There are 4 ways to turn a row about zero (a turn may also mirror it). The second row of each pair is the first, turned, with some noise. The first 36 pairs use one turn. New pairs use 3 turns, one after the other, and a turn may come again.
(in the rows, 128 means zero)
Known pairs, each followed by its turns in order:
[128 135 104 101 110 140 154  98]
[107 110 117 135 171 132 102 139]
J726

[ 79  87 120 157 170 105 134 136]
[165 146 109  97 118 114  76 168]
J42

[179 130 163 179  85  93  77 118]
[186 110 160 100 170 139 196 113]
J42

[141 174 178  79  96  81 132 138]
[134 112 201 170 152 125 127 178]
J572

[ 85 161 143 174 150  82 146 127]
[168  79 115 124 105 135 163  79]
J726

[ 88 123 107 142 111 103 140  84]
[ 98  95 140 161 157 153 145 132]
J672

[129 171 121  91 128 119  89 170]
[113  85 182 122 103 105 129 139]
J572

[ 98 108  94  76 174 148 142 177]
[136 138 175 168  79  80 106 160]
J672

[124 136 145 167 160 173 161 155]
[138 137 146 117  93 133  78  79]
J42

[110  83 117 100  84  92 116  82]
[ 76  86  96 169 158 123 110 111]
J672

[128 116 139  83 119 129  92 135]
[106 149 107 143 107 105 103 105]
J672

[161 149 120 107  76 119 170 177]
[ 89  63 172 144  98 119 147 123]
J42

[145 105 177 107 170 121 122 113]
[172 129  74 146 123 110 134 102]
J42

[170 112 150 112 101 176 120  82]
[172 149 147 107 186 128 124  93]
J572

[ 87  82 152 153 167 178 101 136]
[112  94  82 122 133 163 161  64]
J572

[ 91  99 116  86 166 157 114 159]
[136 135 151 134  94  89  64 128]
J726

[143 116 120 148 175 168 138  87]
[143 156 151 156 177 100 127  95]
J726

[128 100 101  78 151 153 176 104]
[148 114 103 124 143 144  48 116]
J572

[164 161 129 179  80 146  94 103]
[104 166  78 109 155 131 186 122]
J726

[146 110 160 112 112 172 117 110]
[142 127 109 123 119 101 135  72]
J672

[ 97  98 140  87  95 146 167 101]
[125  90 151 164 150 102 103  81]
J672

[127 167  98 152  85 135 132 101]
[108 117  79 101 169 131 146 118]
J726

[158  80 178 135  82 126  84 136]
[ 90 126  78  81 141  85 124  90]
J672

[121 151 146 147 140 124 161 149]
[124 104 151 112 115 135 147  95]
J726

[115 121 114 162 137 139 122 113]
[153 144 110 126 142 125 128 103]
J726

[ 89  94 105 116 123 100 133  81]
[ 89  80 129 174 135 137 132 130]
J672

[165 137  82 178 158 109  93 147]
[122 128  95  84  94  69 162 147]
J572

[ 79 146 116 144  96 130 136 173]
[108 161 175 129 171 112 135 145]
J672

[173 119  79 139 120  77 161 172]
[132  92 162 117  62 134 160 175]
J42

[ 98 135 126  86 122 160 120 140]
[ 87 118 107 150 145 139  98 124]
J42

[155  90  97  82  95 175 147 164]
[ 57  76 101 107 101 148 138 114]
J42

[165 103  95  85  84 178 112 176]
[ 64  66 107 112 119 178 149 112]
J42

[102 118 173 122  90  93 115 124]
[ 93 140 156 165 162 146 151 140]
J572

[110 157 179 129  79 143 141  91]
[ 71 116  90 158 129 157 146 101]
J726

[117 136  95 142 126 175 131 144]
[139 135 124 111  85 131 119  90]
J572

[113 138 129 115 123 150 169  83]
[156 147 129 123 138 176  93 128]
J572

New pairs. What belongs after each?
[115 127  80 121 150 135 102 125]
[108  98 126 120 142 166 155 113]
J572 J572 J572

[ 94 167 174 137 128  84  96 130]
[136 106 136 102 149 184 151  80]
J672 J672 J672

[169 153  76  83 111 168 131  85]
[121 196 122  66 113 103 155 157]
J726 J42 J726

[145  87 150  89 126 115 149  94]
[164 112 156 153 115 105 176 135]
J572 J726 J42

[ 84 125 127 148 144 140 157  98]
[145 112 134  97 135 171 106 146]
J42 J726 J726

[126 123 119 130 175 130 107 162]
[157 150 115 168 139 151 117 130]
J672 J672 J42

[135 164 154 173 133 109 134 165]
[160  71 101 149 126 146 117 127]
J42 J42 J672

[127  87  83 147 144 130 146 103]
[104 137 110 141 114 117 103 182]
J572 J726 J672

[141  79 118 152 176 119 172  94]
[123 116 140 152 162 181 112  67]
J672 J726 J42

[102 155 171 165 134 177  79 147]
[118 197 130 171 147  96 159 105]
J672 J672 J726

[153  83 109 169 111 146 159  98]
[105  99  80 148 133 107  93 169]
J572 J726 J572

[143 138 118 146 169 141 164 159]
[112  95 112  79 122 155 125 148]
J672 J572 J672

[113  89 116 134  83  93 144  98]
[162 159 166 104 149 140 131  93]
J572 J672 J672

[109  79 165 110 120 115  79 128]
[137 124  89 146 141  94  99  71]
J726 J42 J42

[179 169 159  89 173 137 156  80]
[143 120  99 144  84 201  81 101]
J672 J572 J672

[104 170 167 121 160 168 167 175]
[179 131 146 166 184 151 154  97]
J672 J42 J726

[147 130 100 151 174 137 118 101]
[170 122 110 147  91 141 149 141]
J672 J672 J42

[179 120 109 134 101 100 174  88]
[173 129 128  72 140 103 169 103]
J572 J42 J672

[ 85 138 120 115 114 132 108 169]
[143 132 120 159 144 130 179 121]
J572 J726 J672

[102  86  98 115  90 131 147 174]
[ 97  79 130 129  98 142 108  75]
J726 J572 J672

[ 78 103 101 130  86 111  97 120]
[ 88  88 115 126 145  77 150 136]
J42 J572 J672

[175 165  94 136 118 108 152 137]
[ 84 169 109 120 159 132 105 102]
J672 J42 J726

[152 118 178 147  96 133  77  93]
[157 142  85 109 122  63 147 156]
J572 J572 J672

[ 89  86 137 157 143 170 144 125]
[ 94  98  96 121 145 140  87 164]
J672 J42 J672

[147 115  92 155 101 105 165 138]
[184 137 129 149 110 159 113 137]
J42 J42 J726

[175  77 175 155  76 122 160 121]
[ 80 118 177 112  81 168 120 178]
J672 J42 J42

[ 96 103  86 116 120 148 132 164]
[138 105 113  67 105 139 131 141]
J726 J726 J726

[122 105 170  90  93 127 180 126]
[110  91 162 122 179 152  96 149]
J572 J572 J726

[113 145 103 159 143 165 110 159]
[149 170 148 112 130 153 121 166]
J42 J672 J572

[123 173 130 164 125 137 125 174]
[164 177 128 114 101 118 104 105]
J726 J726 J726

[178 126 138 142  91 133 171 141]
[190 148 129 163 148 123 144 133]
J572 J42 J572

[168 173 163 168 121 157 148 149]
[144 120  93 108 172 160 128  77]
J672 J42 J726

[135 160 142 134 108 154  95  87]
[105 143 172 131  94 116 122  94]
J726 J572 J572

[170 178  99 102 145 106 122 179]
[146 148  84 155  63 113 133 161]
J726 J672 J726

[116 170 150 153 121  86 174 131]
[148 198 141 145 137 119 140 162]
J572 J572 J572

[160 176 104 107  97 121 141 108]
[122 131 152 120 183  99 165 120]
J726 J726 J572

[126  83 139 111 126 118 111 166]
[ 97 118 121 118 154 130 119 177]
J42 J672 J672

[146 132 148 125  78 177 141 159]
[ 79 128 126  90 146 177 131 108]
J672 J672 J42

